The first 6 rows are patterns. Each new row is the sum of 2 different patterns, raised or lowered, with some noise. Before adding, each is slid sideways (what falls off one end comes back at the other) and multiplied by a number that may be negative. Names go in the order of the patterns.
Some rows, each with the names of its patterns after it:
[-1.96  0.02  0.00 -0.29  2.24 -0.47 -1.01 -0.27  0.97 -0.01 -0.05  1.78
 -0.01  2.17  0.64 -0.30  0.40 -0.05  0.42 -0.01  0.00 -0.86  0.99  0.29
  0.30  0.61 -0.07  0.32  1.71  0.12]
(3)
[ 0.11  0.92 -2.52 -0.09 -0.66  0.34  0.55 -0.56  0.59 -2.05 -1.51 -0.12
 -0.14  0.55 -0.11  1.28  1.94  0.26 -0.39  1.27 -0.04  0.19 -0.06 -0.32
  0.30 -0.20  0.22 -0.14  1.62 -0.42]
(2)
[ 0.45 -2.03  0.16  1.25 -0.54  0.27  0.65 -1.88 -0.20 -0.11 -1.04 -0.10
  1.87  0.66 -0.10  0.54  0.14  0.24 -0.25 -1.55  0.16  0.61 -0.09  0.13
  0.81 -0.16  0.86 -0.38 -0.94 -0.02]
(0)
[-0.28  0.15  1.39  1.55  0.89 -2.45 -1.07  1.01 -0.84 -0.16  0.05 -0.04
  1.14 -1.73 -0.90  1.30 -1.12 -0.09 -0.40  1.09 -0.04  0.90 -0.67 -1.02
  0.38 -0.13 -2.66  1.06 -0.43 -0.03]
(5)
[ 1.35 -0.67  2.66  0.67  2.11 -0.25 -1.29  1.08  0.33 -0.56 -0.61  0.49
  1.01  0.33 -0.29 -0.48 -0.41  0.02 -0.69  0.06  0.54 -0.44  0.80  0.17
 -0.85 -0.12 -1.32 -0.25  0.07 -0.63]
(4)
[ 2.02  0.75  0.88 -0.11 -2.21 -0.26  0.10 -0.26  0.11 -0.01 -0.02 -0.23
  0.14 -2.65  0.96  2.66 -0.17  0.66  0.40 -0.18 -0.19  2.44  1.81  0.91
 -0.83  0.24 -1.12 -1.19  0.02  0.68]
(1)

New rows, each followed by the names of its patterns:
[ 0.91  0.30  1.36 -0.23  1.60  0.69 -0.67  0.57  0.50  0.22  0.76  0.25
 -1.22  0.85 -0.61  0.22  0.72 -0.45  1.43  1.05  2.26 -0.98  1.76 -0.01
 -1.06  2.81  0.02 -1.14 -0.51  1.30]
(3) (4)
[-2.21 -0.98 -1.51 -1.86 -2.30 -1.35  0.13 -1.23 -1.68 -1.37 -1.07 -2.18
 -1.66 -1.88 -1.62 -0.69 -0.81 -1.74  1.28 -1.39 -2.52 -0.52 -2.57 -1.56
 -1.49 -1.65 -2.67 -0.30 -0.49 -3.76]
(0) (4)
[ 0.49  2.00  1.04  0.77  3.22  0.70  0.13  1.44  0.99 -0.75  3.18  1.25
  0.47  3.99  1.22 -0.02  0.25  0.74  1.09  0.53  2.43  2.48  2.59  1.07
  0.12  1.30  0.05 -1.14  1.06  0.64]
(2) (0)
[ 1.93  4.42  2.54  1.40  2.91  1.38  2.03  2.62  0.81  3.42  2.83  1.87
  2.74  1.35  2.48  0.10  1.03 -0.90  2.27  3.67 -0.83  1.85  3.70  2.17
  1.78  1.55  0.07  2.11  2.38  1.47]
(0) (4)
[-0.67 -2.85 -3.38 -1.02 -2.77 -4.56 -1.20 -2.55 -2.81 -0.19 -2.92 -4.82
 -3.35 -1.90 -3.07 -2.77 -1.51 -2.50  0.15 -2.28 -3.36 -2.33 -2.79 -2.97
 -2.61 -3.31 -3.02 -1.22 -2.43 -2.76]
(3) (0)
[ 0.47  2.45  1.45  0.77  0.65 -0.23  0.16  0.41 -0.60  0.07  2.14  0.75
  0.44  0.70  1.72  0.33  0.20 -0.24 -1.37  0.87 -0.18  0.74  1.48 -0.19
  1.54 -1.57 -1.63  0.28  0.60 -0.98]
(2) (0)
[-0.34 -0.50 -0.87 -0.53 -0.05 -0.46  1.52 -1.28  1.31  0.18  0.78 -0.17
 -1.09 -0.80  0.02  1.24 -0.45  0.26  0.79 -1.62  0.18  0.42 -0.06 -0.80
 -0.47  0.02 -1.15 -0.37 -1.27 -0.50]
(3) (4)
[ 0.22 -0.17 -2.38  0.03 -0.46 -1.89 -1.04 -0.12 -0.75 -0.02 -0.65 -1.32
  1.40 -1.02 -0.93 -0.68 -0.13 -0.50 -0.14 -1.11 -1.93  0.08 -0.65 -2.16
  0.28 -1.08 -0.60  0.19 -0.51 -1.07]
(3) (5)
[ 1.11  3.24  3.54  0.48  4.22  2.34  3.14  1.60 -0.03  3.86  2.68  0.29
  2.24  2.19  2.75  1.04  1.61  0.71  1.99  2.54  0.97  1.89  4.19  0.67
  2.64  1.95  1.36  1.57 -0.23  0.34]
(5) (4)
[-0.52  0.36 -0.74  1.24  0.14  1.24  0.18 -1.97  0.20 -0.32 -1.19 -0.74
 -0.17 -0.87 -0.24  0.94 -0.65 -0.61 -0.08 -2.54  0.04  0.82 -0.40 -0.47
 -0.20 -0.83 -1.74 -1.25 -2.10 -0.75]
(3) (4)
[-1.20  0.01  1.96  0.78  0.46  0.40  0.61  0.19 -0.10  0.68 -0.48  1.89
  0.14 -1.58  1.29 -0.07 -0.08  0.84 -0.71 -0.97 -3.06 -0.90 -0.73  0.25
  1.97  0.19 -0.14  0.17 -0.75 -0.70]
(4) (1)
[-0.50 -0.64  0.52 -1.80 -0.70 -0.36 -0.49 -0.92 -1.57 -0.40 -0.10 -0.23
 -1.05 -0.59 -0.52 -0.53 -0.35 -0.45 -1.66 -0.27  0.40 -0.09 -0.28 -0.54
 -0.61  0.15  0.77 -0.26 -1.28  0.04]
(3) (2)
[-1.20  0.11  1.24 -1.76 -0.24  1.06 -1.02  1.35  2.11  0.41  0.14  0.49
  0.34  0.22 -0.22 -2.06  0.75  0.74  0.08  0.50  0.71  0.03  1.90 -0.31
 -2.18 -0.02  0.36 -2.10  1.56  0.83]
(3) (0)
[-0.31 -0.32  0.65  0.67  0.49  0.08  0.50  0.45  0.26 -0.50  0.29  0.93
  0.17  0.60  0.04  0.46  0.95 -0.40  1.07  0.39  1.05 -1.20  0.24  1.49
 -0.28  1.65  1.62 -0.88  0.26 -0.02]
(2) (0)
[ 0.18  1.63  1.26  1.00  1.63  1.60  0.38  1.37  1.67  1.33  0.68  1.59
  0.64  1.28  2.45  0.72  1.15  3.36  0.42  1.91 -0.82  0.77 -0.59  1.32
  1.36  0.38  1.43  1.75  1.97  1.42]
(0) (4)
[ 1.33  0.47  0.57  0.19  2.51  1.59 -0.36 -0.35  0.97 -0.87 -0.66  0.93
  0.68  2.76  0.59  0.17  0.16 -1.30 -1.75  0.47  1.10 -0.13  0.47  0.79
 -1.58  0.22 -2.16  0.21  2.42  1.76]
(0) (1)
[ 1.78  0.30 -1.10  0.95 -0.24 -0.38  0.42  0.73 -2.07 -0.46  0.66  0.42
  0.39  1.32 -0.15  0.24  0.00 -1.26 -0.07  0.97  0.78  1.39  0.84  0.33
  0.56  0.18 -0.56  0.43  0.78  0.22]
(0) (1)
[-1.62 -0.86 -0.62 -0.23 -3.17 -2.58 -2.27  0.71 -0.83  0.55  0.79 -0.87
 -1.27 -1.58 -1.46 -3.04 -0.66  1.34 -0.73  0.68 -0.93 -1.65 -1.00 -0.05
 -0.57 -0.98  3.08 -1.78 -1.85 -0.15]
(3) (1)
[-0.50  0.76  0.53  0.37 -2.19  0.01  0.01 -0.88  0.15 -2.16 -0.54 -0.12
 -1.38 -0.64  0.14 -0.78 -1.89 -1.80  0.22 -0.52  0.60 -0.95 -0.22  1.20
 -0.33 -2.51  1.15 -0.77 -0.32 -0.68]
(2) (5)
[ 1.54  1.84  0.63 -0.28  1.30  0.19  0.58  0.01  2.06 -0.36 -2.22  0.51
 -0.54  1.30 -0.01  0.43 -1.05 -3.65 -0.71  0.25  0.35  1.62  0.67  0.74
 -2.26 -2.91 -0.60 -0.70  0.76  1.97]
(2) (1)
[ 3.28  1.29  2.11  0.82  1.04  2.18  0.76  3.55  2.81  1.14  1.51  0.35
  1.49  0.39 -0.52  1.99  1.44  1.78  1.85  2.43  1.35  1.13  1.76  1.82
  1.05  1.21  0.40  2.31  1.56  0.57]
(2) (4)
[-1.02 -0.74 -0.05 -1.15 -0.93  0.67 -0.96 -0.65 -0.57  0.60 -0.60  1.60
 -0.56 -1.11  0.63 -0.33 -1.97 -1.19 -0.31 -0.38 -0.45 -0.81 -0.69  0.19
 -0.56 -1.23 -0.48 -0.38 -1.29 -0.01]
(0) (4)
[ 0.69  0.60  0.78  0.92  1.06  2.47 -0.17 -1.59  0.62  0.25  0.23  0.09
  0.86 -0.30 -0.75 -0.03  1.60 -0.56  1.90  2.23  0.87 -0.29 -0.91  0.14
 -0.87  0.89  1.50  0.65  0.80  0.76]
(3) (1)
[ 0.85  0.12  0.96 -0.37 -0.41 -0.08 -0.01 -1.55 -0.38  0.92  0.01  0.23
  1.36 -1.49 -0.25  0.27 -1.77  0.29  0.02  0.12 -1.38  0.56  0.84 -0.47
 -0.42 -1.03  0.45  0.17 -0.75 -0.20]
(0) (4)
[-1.95  0.58 -1.88 -0.27 -0.32  0.33  0.50 -0.56  0.68 -4.20 -0.24  2.55
 -0.26  1.22  0.36  0.98  1.52  2.66  1.53  2.02 -0.71  0.52 -1.02 -1.30
  0.33  0.64  2.25  0.70  2.28 -0.34]
(2) (1)
[-1.50 -0.04 -0.97 -0.22 -0.22 -0.13  0.07 -0.49  0.09 -1.67  0.45  0.14
  0.07  0.13 -0.55  1.49 -0.17  1.58  0.55 -0.07 -0.23 -0.46  0.74  0.34
  0.01  0.36  0.51  0.30 -0.59 -1.59]
(2) (1)
[ 0.59 -1.42 -0.09  0.32 -1.17  0.72  0.54 -1.44 -0.32 -0.20 -1.16 -1.60
 -0.07 -1.28  0.31  0.36 -0.57 -0.19  2.53 -1.77 -0.12 -0.39 -0.40 -0.38
 -1.63 -2.55 -1.19  2.92  0.62 -1.18]
(3) (5)
[-0.09  0.67  1.50 -1.71 -2.10  0.44 -2.52 -0.28  1.28 -0.51 -1.62 -0.74
 -2.62  0.29 -0.41 -0.29  0.68  1.76  0.04 -1.66 -0.10 -0.64  0.21  1.22
 -1.46  0.01  0.75 -0.26  0.05  0.72]
(0) (1)
[-3.37  0.56 -2.21 -2.47 -1.54 -1.59 -1.68 -2.64 -3.40 -2.31  0.44 -0.50
 -4.10 -0.46 -1.63 -2.55  0.80 -2.66  0.58 -1.12 -3.39 -0.14 -2.15  0.70
 -1.18 -1.46 -2.31 -1.54 -0.62 -3.20]
(2) (5)
[ 0.94  2.25  1.92  3.84  2.10  3.24  0.75  0.35  2.12  1.83  0.60  2.26
  1.33  2.44  2.48 -1.56  0.74  0.25  1.67  1.19  0.83  2.38 -1.16  0.62
  1.32  0.33  1.70 -0.10  2.32  3.28]
(2) (4)
[-2.82 -1.70 -2.97 -1.58 -4.11 -2.52 -3.42 -0.86 -0.87 -3.00 -2.05 -1.40
 -1.76 -2.23 -3.02 -1.87 -1.19 -1.42 -1.70 -0.78 -1.37 -2.51 -2.06 -1.64
 -2.80 -1.06 -1.04 -1.72 -0.26 -1.61]
(0) (4)
[ 1.46  1.31  1.14 -0.97 -0.24  0.56  0.59  2.47  0.81  0.30  0.91  0.40
  0.73  0.51  1.63  0.21  2.83  0.27 -2.97  0.61 -0.38  0.37  1.03  0.43
 -1.15 -2.06 -1.01  1.15  0.29  1.81]
(2) (1)
[-1.87 -0.75  0.54 -0.66  1.10  0.42  0.07  0.08  0.44 -0.67 -0.90 -1.20
 -0.61  0.23 -0.93 -1.29 -0.21  1.58  0.18 -0.08  0.34 -1.85  0.46 -0.07
  0.43 -0.79 -0.48  1.33 -1.32  0.37]
(3) (2)
[ 0.05 -1.02  0.25  0.76 -0.34  0.42  0.28 -1.37  0.01 -0.53 -0.72  0.32
  0.97  0.94  0.02  0.17  0.30 -0.59  0.13 -2.15 -0.22 -0.73 -0.02  0.63
 -0.16 -0.34  0.68 -0.02 -0.79 -0.55]
(0) (4)
[ 0.65  0.75 -0.80 -0.46  0.16  0.78  1.46 -0.35  0.89  0.37 -1.56 -0.06
  0.67 -0.21  0.73 -0.19 -0.49 -0.18  0.51 -3.16  0.90  2.83 -0.39  0.77
  0.74 -1.22 -0.23  1.82  0.76  0.73]
(0) (1)
[-2.85 -0.73  0.36 -0.55  0.09 -0.41  0.02  0.35 -1.03 -2.24  1.06 -0.88
 -1.12  2.16  0.61  0.54  0.12 -1.10 -0.18 -0.53  1.78 -0.25  0.62 -0.24
 -0.73 -0.18 -1.31 -1.21  0.55  0.82]
(2) (5)
[-1.73  1.08 -0.07  1.00 -2.36 -1.44 -0.02 -0.55 -1.56 -1.26  0.33  0.93
 -0.03 -2.39 -1.88 -0.72 -1.24 -1.58 -0.71 -0.40 -0.63 -0.91 -1.13 -0.88
 -1.51 -2.12 -1.24 -0.21 -1.45  0.89]
(5) (4)
[-0.75 -0.25  0.11 -0.75 -0.23 -1.92  1.23  2.35  2.34 -1.11 -0.39  0.89
  0.10 -0.51 -1.51  1.63  1.39 -0.95  0.56 -0.46 -0.13 -1.01 -0.63 -0.83
  0.81  0.41  0.14  0.12  1.36 -1.08]
(5) (4)
[-1.03 -1.75 -0.04  0.49 -1.31 -0.83 -2.38 -1.32 -0.39 -1.50 -0.50 -0.34
 -0.90  0.22  0.12 -1.97 -0.89 -2.09 -1.14 -0.47 -1.42 -0.29 -1.31  3.25
  0.12  1.56 -0.58 -3.19  0.75  0.36]
(3) (4)
[ 0.43  0.25  2.10 -2.69 -3.23  0.13 -1.53 -0.99 -0.35 -0.36 -1.93 -3.01
 -1.82  0.82 -1.32  0.35  0.20  0.02 -1.11 -1.71 -1.52 -1.78 -0.25  1.21
 -1.81 -0.02 -0.52 -0.61 -0.70 -0.44]
(5) (1)
[-0.02 -0.90 -0.28  0.64  0.15  0.82 -0.40 -0.21 -0.16 -0.17 -1.11 -0.55
  0.68  0.16  0.18  1.32 -1.23 -0.29  0.30 -1.82  0.36 -0.81 -0.10 -1.68
  0.49  1.03 -0.70 -0.50 -0.73  0.48]
(0) (4)
[-1.01 -2.35 -2.90 -1.55 -1.00 -0.58 -0.07  0.14 -2.19  1.47 -1.21 -1.83
 -1.43 -2.20 -1.08 -1.99 -1.62 -2.74  0.61 -1.88 -1.43 -0.38 -4.15 -1.60
 -0.77 -1.35 -3.16 -2.29 -1.26 -3.98]
(3) (2)
[ 0.02  0.29  2.05 -0.02  0.78  0.64  0.23 -0.80 -0.26  1.48 -0.05  0.10
  0.61 -0.55  2.36 -2.14 -0.91 -1.41  0.42  0.63 -0.45 -0.80  1.13  1.77
 -0.06 -0.98  2.00  0.42 -0.54  1.14]
(0) (4)
[-0.17 -0.17  0.58 -0.72  0.31  0.69 -0.36 -0.22  0.31 -1.03 -0.06  0.89
 -0.33  0.04 -0.04 -1.24  0.09  1.17 -0.23 -0.59  0.33 -1.26 -1.13 -0.39
 -1.11 -0.12 -0.26 -0.04 -1.04 -1.03]
(3) (2)
[ 0.41 -1.51 -0.23  0.06 -0.78  1.00 -3.12 -2.16  0.63 -1.34 -0.05 -0.80
  1.44  0.96  0.61 -1.18 -0.31 -0.03 -0.28 -2.53  0.32 -0.48 -0.51 -0.38
 -0.23  1.88  0.66  0.50 -1.74 -2.90]
(2) (5)
[-0.02  0.19 -0.98 -0.63 -0.77  0.85  0.02  0.17 -0.53 -0.04 -1.11 -0.89
 -0.26  0.00  0.31 -0.37 -0.66 -0.43  0.12 -1.89  0.89  1.98  0.14  0.30
 -0.10  0.05 -0.62  1.68  1.81  0.66]
(4) (1)
